There are 10 hidden switches. A switch that is on adds its own fixed numbers to the row, and there is some noise. The rows also spread widely along 12 directions, which tell nothing about the answers.
Known rows, each followed by its switches (1 for on, 0 for off):
4.17	0.56	2.19	-0.10	-1.34	-5.00	-1.96	-2.15	-1.89	-2.63	-3.63	-3.35	4.11	2.03	-0.76	-1.00	0.60	-1.30	-0.10	-0.99	-5.57	-0.27	-0.09	-0.14	1.52	-2.13 : 0 0 1 0 1 0 1 1 0 0
-6.60	-7.01	2.86	2.49	3.09	-3.20	-3.28	-0.24	1.18	1.62	0.99	-0.23	3.57	1.81	-2.04	6.92	-2.86	1.57	0.74	-1.85	-0.70	0.92	-0.31	0.35	0.64	-0.30 : 0 1 1 1 1 0 0 1 1 1
0.74	1.45	4.39	2.11	1.22	-0.68	0.50	-1.48	-1.02	2.10	-2.00	-1.41	1.57	-2.15	3.70	-1.61	-0.61	2.24	-0.30	2.15	-2.44	-1.78	-0.49	1.24	-3.35	0.10 : 0 0 1 1 0 0 0 1 0 1
1.17	-0.25	1.99	1.69	-1.61	1.20	-0.38	-0.13	1.13	-2.45	4.55	1.06	0.87	-0.34	-1.00	0.37	4.77	0.46	-0.14	0.28	-2.93	1.87	-1.29	1.06	4.66	-0.65 : 0 0 0 1 1 0 0 1 1 0
-5.33	-0.68	2.07	0.09	3.06	-3.58	-0.38	-0.71	-0.66	0.73	3.70	1.28	3.49	1.41	-5.27	5.86	0.64	3.89	2.69	0.09	-4.05	0.78	-0.55	0.90	3.60	0.98 : 1 1 0 1 1 1 1 1 1 0
-1.69	1.06	1.69	2.30	1.10	1.30	0.62	-4.46	-0.63	-2.86	1.90	0.10	2.08	-1.77	-2.87	2.19	2.64	3.22	3.72	-1.28	-3.84	0.73	0.99	0.35	2.80	0.11 : 1 1 1 1 1 0 0 1 1 1
-2.21	-1.11	2.65	3.11	-0.33	-3.33	-2.18	2.64	4.59	-0.74	3.00	3.53	1.38	3.16	-1.38	2.03	0.74	-1.18	0.63	-1.09	-4.03	3.77	-0.16	-0.48	2.39	-0.83 : 1 1 1 0 0 0 0 0 1 1
-3.26	2.00	0.72	0.54	0.86	-0.30	2.96	-2.31	-1.38	-1.99	1.64	2.39	1.75	-2.71	-0.19	1.18	1.62	2.09	0.87	-0.22	-0.55	2.05	-0.10	2.36	2.60	0.17 : 1 1 0 0 1 0 1 0 1 0
0.89	-1.59	1.68	0.59	4.32	-2.38	-1.45	-2.32	0.05	3.23	-1.76	-2.38	3.87	-2.37	1.48	-0.07	1.32	0.82	0.86	0.87	1.67	3.30	1.38	1.66	-0.21	-1.65 : 1 0 1 1 0 0 0 0 1 0
2.63	0.46	0.75	-2.22	0.31	-3.57	0.29	-0.09	-2.03	1.10	-1.55	-2.42	2.33	-0.25	1.14	-2.04	3.16	-1.40	-1.99	2.14	-0.99	2.31	-1.74	2.88	3.26	-0.14 : 0 0 0 1 0 0 1 0 1 0
1.94	4.02	1.90	1.14	0.48	-2.66	2.17	-3.08	3.66	-1.13	2.83	0.53	-0.52	-0.82	-2.24	-1.42	3.84	1.08	4.48	-0.88	-4.61	1.11	0.28	1.52	2.25	-0.05 : 1 0 0 0 1 0 1 1 0 1
-0.02	3.00	1.54	-1.91	3.54	-2.07	2.14	-1.46	-3.53	-0.04	-1.22	-1.08	3.61	-2.79	-0.66	-0.54	3.20	0.84	0.17	0.43	-2.83	1.68	0.58	3.31	3.51	0.41 : 1 1 0 0 0 0 1 0 1 1
-0.57	2.97	2.16	3.42	-2.18	-1.88	0.19	-0.12	-1.88	-1.04	1.32	1.40	2.50	-0.76	2.36	-0.60	2.07	2.03	-0.52	1.59	-1.25	3.99	-1.98	0.30	1.38	-0.11 : 1 1 0 0 1 0 1 0 1 1
1.13	0.90	0.69	-2.10	-0.18	-0.77	1.97	0.88	0.20	-0.48	1.72	0.08	1.30	-1.22	0.09	-1.54	4.57	-1.29	-1.56	0.68	-1.72	1.94	-1.80	2.95	5.38	0.57 : 1 0 0 0 0 0 1 0 1 0
-2.52	0.01	-0.87	0.72	0.50	-0.25	-1.26	1.38	2.55	0.09	-1.06	2.47	-2.77	3.70	-0.12	0.41	-0.06	-3.09	-4.05	-1.00	-1.87	0.99	0.96	1.95	2.88	-0.21 : 0 1 0 1 0 0 1 1 1 1
-2.20	1.85	2.31	-2.38	4.26	0.81	-0.41	0.19	-4.00	1.69	0.37	3.51	2.88	1.56	-4.05	3.19	0.26	3.08	0.74	2.09	-6.97	-1.90	2.63	-0.26	3.59	0.14 : 1 0 1 0 1 0 0 1 1 0
-1.61	-1.55	-0.34	-1.33	1.29	-3.38	-4.24	-1.58	-3.72	0.61	-1.19	-1.39	4.50	3.20	-3.90	4.55	-0.12	1.63	-0.87	-0.70	-1.47	1.05	-0.84	-0.19	5.17	-0.93 : 1 0 1 0 1 0 1 1 0 0
-1.68	1.00	1.60	-0.09	1.74	0.40	0.97	-0.90	-0.79	-2.00	-2.20	0.88	1.93	-0.90	-0.37	-0.23	0.27	-0.95	-0.33	-1.20	-4.89	-0.88	1.78	0.97	1.00	0.29 : 1 1 0 0 0 0 0 0 1 1
3.20	2.82	2.20	-0.95	0.51	-3.64	-1.22	-2.41	-1.35	-0.16	-0.90	-4.29	0.95	0.45	-3.75	0.17	3.05	3.11	0.38	0.21	-4.90	-0.90	-1.45	2.56	1.71	1.07 : 1 1 1 1 1 0 0 1 1 0
0.71	-2.70	0.76	-0.60	-0.64	-1.78	-4.64	-0.01	1.40	2.57	0.59	-1.17	1.42	4.06	-3.50	2.44	0.77	1.28	2.12	1.67	-4.65	-1.00	-0.73	-3.16	1.00	1.37 : 0 0 0 0 1 1 0 0 0 0
-2.29	1.64	2.79	-2.37	0.24	-5.20	3.38	0.37	1.57	-1.18	0.10	1.41	-0.73	2.53	-3.28	0.56	-1.49	-0.68	0.29	-0.08	-8.02	-3.86	-1.39	3.12	1.17	1.86 : 0 0 0 1 0 0 1 1 1 0
-1.19	-1.98	3.08	2.72	2.70	-2.94	-1.36	0.14	4.66	2.50	1.43	-0.61	0.47	-0.68	0.87	1.57	1.16	1.73	-0.42	-0.71	-0.70	1.69	-0.21	2.56	-1.19	-0.59 : 1 1 0 1 1 0 1 1 0 0
0.35	1.53	0.06	-1.01	-1.17	-5.74	-3.72	-1.26	-4.89	0.42	-3.61	-1.24	4.81	3.80	-1.87	1.09	-1.20	0.38	-0.39	1.85	-2.07	1.86	-1.24	-1.43	1.90	-0.65 : 1 0 1 0 1 1 0 0 1 0
-0.01	-0.70	4.31	-0.19	2.61	-1.04	-0.68	3.18	-0.59	2.92	-3.15	0.38	2.20	-0.01	3.57	-0.66	-1.66	-0.14	-4.59	1.20	-4.22	-2.70	0.78	1.64	-2.20	-0.70 : 1 0 0 0 1 0 1 1 0 0
-1.27	-0.88	1.87	-1.99	4.37	0.84	-1.39	4.00	-2.58	2.54	-0.11	2.80	1.91	0.92	0.93	0.72	2.31	-2.34	-5.03	1.64	-2.20	2.18	1.94	3.02	5.10	-1.75 : 0 0 0 1 1 0 0 1 1 1
-3.73	-1.06	1.24	-0.64	3.59	-0.17	-3.13	1.33	-0.72	2.70	0.99	1.21	2.24	2.89	-3.56	4.68	-0.57	1.54	-0.92	-0.31	-4.09	-1.30	0.96	-0.57	4.02	0.32 : 1 0 1 0 0 1 1 1 0 1
-4.45	-0.89	-1.15	-1.51	3.56	0.24	0.87	1.42	1.60	1.88	-1.24	4.81	-0.25	1.48	0.77	1.12	0.96	-2.73	-2.90	0.29	0.90	3.16	1.63	3.39	4.45	-0.92 : 1 1 1 1 0 0 1 1 0 0
-0.64	-0.19	1.70	-3.30	5.24	-2.78	1.22	-2.74	-2.55	1.88	-2.19	-3.29	4.03	-1.93	-2.72	0.82	2.90	1.05	3.27	0.66	-4.71	0.06	2.01	2.10	2.25	1.25 : 1 1 0 1 1 1 1 0 1 1

New rows, each followed by its switches (1 for on, 0 for off):
-0.33	1.65	0.21	1.69	3.22	-3.33	-1.00	-3.68	3.22	3.95	-1.70	0.34	-1.07	1.27	-1.00	0.72	-0.18	2.97	2.81	0.48	-0.11	1.53	2.04	0.54	-1.96	-0.20 : 1 1 1 0 1 0 1 1 0 0
-1.30	3.35	0.58	-3.12	4.22	-3.65	-1.24	0.94	-1.84	5.19	-0.25	2.69	-0.91	3.22	-3.52	2.21	0.88	2.47	-0.82	3.04	-2.74	0.75	0.53	2.58	2.07	1.08 : 0 1 0 0 1 0 0 1 0 0
-1.25	3.16	2.28	1.45	0.67	-3.92	1.03	-2.48	-3.60	-2.24	-0.53	0.85	3.36	-1.86	0.34	0.76	-0.40	2.24	0.51	0.06	-1.42	2.25	0.06	2.04	-0.40	-1.15 : 0 1 0 0 1 0 0 0 1 0
2.59	1.58	1.90	0.95	1.48	-3.13	-2.84	-0.50	0.33	3.70	-1.59	-2.81	0.34	-0.66	1.92	-0.93	1.88	2.54	-2.24	1.78	-0.22	1.94	-0.80	2.28	-1.68	0.06 : 1 1 0 1 1 0 1 0 0 0
-0.29	0.13	0.69	3.00	1.16	0.05	0.84	-3.94	2.94	-1.35	-2.58	-1.81	-0.74	-2.12	1.59	-0.84	-0.38	0.49	-0.32	-2.85	-0.06	-0.70	1.73	1.72	-2.30	-0.71 : 1 1 0 0 1 0 1 1 1 0
0.60	1.59	-0.26	-1.15	-0.23	-2.93	-1.07	-1.15	1.10	-0.15	0.51	0.61	-0.33	3.70	-3.82	0.39	2.42	-0.31	0.51	0.55	-4.32	1.13	-0.27	0.76	4.23	0.11 : 1 0 0 1 1 0 1 1 1 0
-1.34	3.04	1.48	-0.65	1.80	-1.36	1.36	1.47	-0.21	2.15	-3.11	5.11	-0.38	3.25	1.36	-1.66	-0.66	-1.23	-1.03	3.59	-5.76	-0.02	2.30	0.52	-0.50	0.02 : 0 1 0 1 0 0 1 1 0 0
-1.44	0.32	1.65	2.07	2.98	-4.27	-3.31	0.37	4.69	3.65	4.90	3.32	-0.28	2.30	-2.62	3.06	1.31	2.27	2.37	1.00	-0.76	4.57	0.46	0.58	1.14	-1.04 : 0 0 0 1 0 0 0 0 0 0
-3.25	1.25	2.71	-3.17	3.96	-1.25	1.43	2.19	-1.23	1.77	-2.02	5.02	1.65	0.88	-0.80	0.92	-0.80	-0.20	-0.18	1.94	-7.04	-1.45	2.68	1.60	0.21	0.67 : 1 1 0 0 1 0 0 0 0 0
-1.08	-1.88	-0.37	0.85	-3.87	0.17	-0.91	1.63	2.72	0.08	0.05	3.44	-0.42	2.82	2.82	-1.26	1.24	-2.85	-1.93	2.08	-0.77	2.55	-2.08	-0.60	1.97	0.04 : 1 0 0 1 1 0 1 0 0 0
-0.59	-0.44	1.29	-3.63	4.42	-3.91	0.72	-0.22	1.33	2.83	0.26	0.75	1.89	2.17	-4.26	0.74	3.13	-1.47	3.11	1.18	-4.77	1.75	1.16	2.27	5.38	0.42 : 1 0 1 1 0 0 0 1 1 1
-1.65	-1.01	0.50	-1.40	2.83	-4.83	-2.21	0.30	-0.29	2.64	-0.71	1.31	1.76	5.01	-4.13	3.23	0.43	0.10	0.67	0.91	-4.13	1.67	1.41	0.07	3.46	-0.14 : 0 1 0 0 1 0 1 1 1 0
-5.92	-0.18	2.21	-0.29	2.76	-5.38	0.97	-1.51	-1.58	0.44	4.43	1.50	3.28	0.19	-4.26	5.41	-0.58	3.48	3.38	-0.14	-2.48	1.67	-1.52	1.90	3.71	1.02 : 0 0 0 1 0 0 1 0 1 1
-0.30	-0.40	0.77	-1.50	0.61	-1.37	0.17	-0.53	3.19	1.57	-4.44	-1.45	-1.41	0.72	0.70	-1.92	-0.96	-1.54	-0.63	0.51	-3.71	-3.26	0.03	1.36	-3.37	2.22 : 1 1 0 1 0 1 0 0 0 0
0.82	1.56	2.69	-3.86	0.87	-3.65	3.51	1.38	0.17	3.76	-0.11	0.47	0.68	0.84	-0.61	-2.40	3.25	-0.08	0.79	4.66	-4.23	-0.58	-2.85	3.37	2.11	2.85 : 1 0 0 1 0 0 0 1 1 0
-1.77	0.79	-1.81	-1.62	0.27	-3.78	1.18	-4.24	-1.43	2.24	-1.89	-0.56	-0.07	2.36	-2.52	1.06	0.53	1.91	2.47	1.96	0.65	1.10	-1.28	1.02	1.86	2.01 : 0 1 0 0 1 0 1 1 1 0
-5.25	-2.01	-0.52	0.68	3.56	-0.03	-2.82	0.78	0.43	2.39	2.43	4.84	0.46	2.76	-1.78	4.65	-0.35	0.01	-0.64	0.07	-0.24	4.01	2.63	0.15	4.71	-1.76 : 0 0 1 1 1 0 1 0 1 1
-1.11	3.82	0.28	-0.43	2.53	-0.25	0.36	-0.15	-3.00	0.43	-0.70	2.20	1.49	-1.03	0.94	-0.08	0.27	0.69	-3.22	0.60	-0.49	1.71	1.18	2.34	2.28	-1.15 : 1 0 0 0 0 0 1 0 1 0
-1.92	1.88	1.76	0.51	3.29	-2.08	-0.85	0.39	-0.53	4.35	4.04	3.79	1.86	-0.08	-0.75	2.66	2.38	3.97	0.90	2.91	1.43	4.51	-0.68	1.83	3.24	-0.72 : 1 0 1 0 1 0 0 1 0 0
-0.37	6.39	0.85	0.20	0.39	0.65	-0.96	-2.23	-2.87	-1.54	1.52	0.02	-1.14	-0.57	-3.98	1.40	0.41	4.21	-0.89	-0.72	-4.47	-2.45	-0.42	1.22	2.04	1.55 : 1 0 0 0 0 0 0 0 1 1
-3.06	-2.49	-1.25	-0.84	2.13	-0.47	-0.96	-3.77	0.00	0.35	-3.79	1.03	0.62	2.69	-2.22	2.10	-2.88	-0.84	1.23	-1.03	-1.41	-1.76	2.70	-0.84	0.27	-0.36 : 0 0 0 0 1 0 0 1 1 0
-0.38	0.38	1.64	-0.74	-0.11	-1.39	2.69	-5.00	-1.75	-2.90	-0.38	-4.57	3.16	-4.26	-1.69	-0.20	3.37	1.97	3.33	-0.85	-2.49	-0.59	-2.39	2.69	1.96	2.35 : 1 1 0 1 0 0 0 0 1 1
-3.57	1.31	2.74	0.02	5.71	-1.59	2.33	-0.40	-0.61	3.14	-1.18	2.25	1.41	-1.26	0.90	0.69	0.11	1.31	0.28	1.22	-2.61	0.95	2.68	3.26	-0.10	-0.03 : 1 1 0 1 1 0 1 1 1 1
-1.62	0.20	2.49	-3.61	7.22	-3.16	-0.50	0.42	-0.79	1.77	0.06	1.29	3.07	0.56	-4.92	3.28	1.80	0.98	1.33	-0.31	-7.57	0.73	4.22	2.69	4.11	-0.67 : 1 1 1 1 1 0 1 0 1 0
0.12	1.22	2.70	0.72	1.69	-4.97	-1.21	1.20	0.90	2.78	-1.23	1.61	1.41	1.27	1.43	-0.70	-1.13	-0.08	-0.96	1.64	-1.87	2.11	0.57	1.24	-1.88	-1.14 : 1 0 0 0 1 0 0 0 1 0
-2.90	-2.60	0.31	3.11	-1.54	-1.20	-2.15	-2.61	4.30	0.48	0.14	1.84	0.56	4.73	-2.56	1.92	-1.06	0.17	4.76	0.52	-3.48	0.57	0.12	-3.77	0.60	0.76 : 1 0 1 1 0 0 0 1 1 1
-1.19	-1.00	1.53	-0.12	-1.33	-3.45	-2.40	3.27	-0.16	2.65	-0.24	1.55	1.92	3.45	1.34	0.29	0.69	-1.03	-3.70	2.89	-0.19	2.27	-3.75	1.39	2.19	0.32 : 1 0 0 1 0 0 0 1 0 0
0.36	2.75	0.51	-0.67	0.36	-0.65	2.21	-2.43	1.49	-0.82	1.40	1.44	-1.49	0.25	-2.54	-0.14	3.07	1.53	2.33	0.18	-4.38	-0.58	0.29	1.71	2.43	1.07 : 0 1 0 0 1 0 1 1 0 0
-2.47	-1.59	-0.97	0.02	0.08	-1.55	-2.59	-2.24	3.83	4.81	-1.51	-1.91	-3.30	2.74	-1.55	1.71	-1.75	2.18	0.88	0.82	-0.25	-2.39	-2.02	-0.34	-1.75	3.52 : 1 0 0 1 0 0 1 0 0 1
-2.00	2.23	1.44	-2.62	3.08	1.66	2.86	-0.58	-0.94	-1.36	-0.53	3.66	0.34	-1.22	-1.46	0.14	1.57	-0.12	0.79	0.76	-6.44	-1.65	2.72	2.36	2.00	0.67 : 0 1 0 1 0 0 0 0 0 0
-1.42	-2.36	1.42	1.23	2.20	-0.61	-4.14	1.14	-2.45	2.91	2.07	-0.32	4.08	1.58	-1.54	4.46	2.71	3.39	-2.07	1.03	0.00	3.40	-0.87	0.15	5.11	-0.55 : 1 1 1 0 1 0 1 1 1 0
-0.96	-2.36	-1.21	2.38	0.73	0.60	-7.44	-1.40	0.04	1.43	-1.14	-0.34	1.46	5.05	-2.71	3.52	0.16	0.59	-0.96	-0.68	-1.79	1.62	1.42	-3.27	3.24	-1.47 : 1 0 0 1 1 0 1 1 0 1
-3.79	-3.84	2.18	3.07	0.63	-4.46	-3.41	-2.12	-1.16	0.81	0.52	0.30	5.08	2.77	-1.82	5.24	-1.37	2.97	2.56	0.99	-0.82	2.97	-0.97	-1.62	0.64	-0.93 : 0 1 1 1 1 0 0 1 1 0
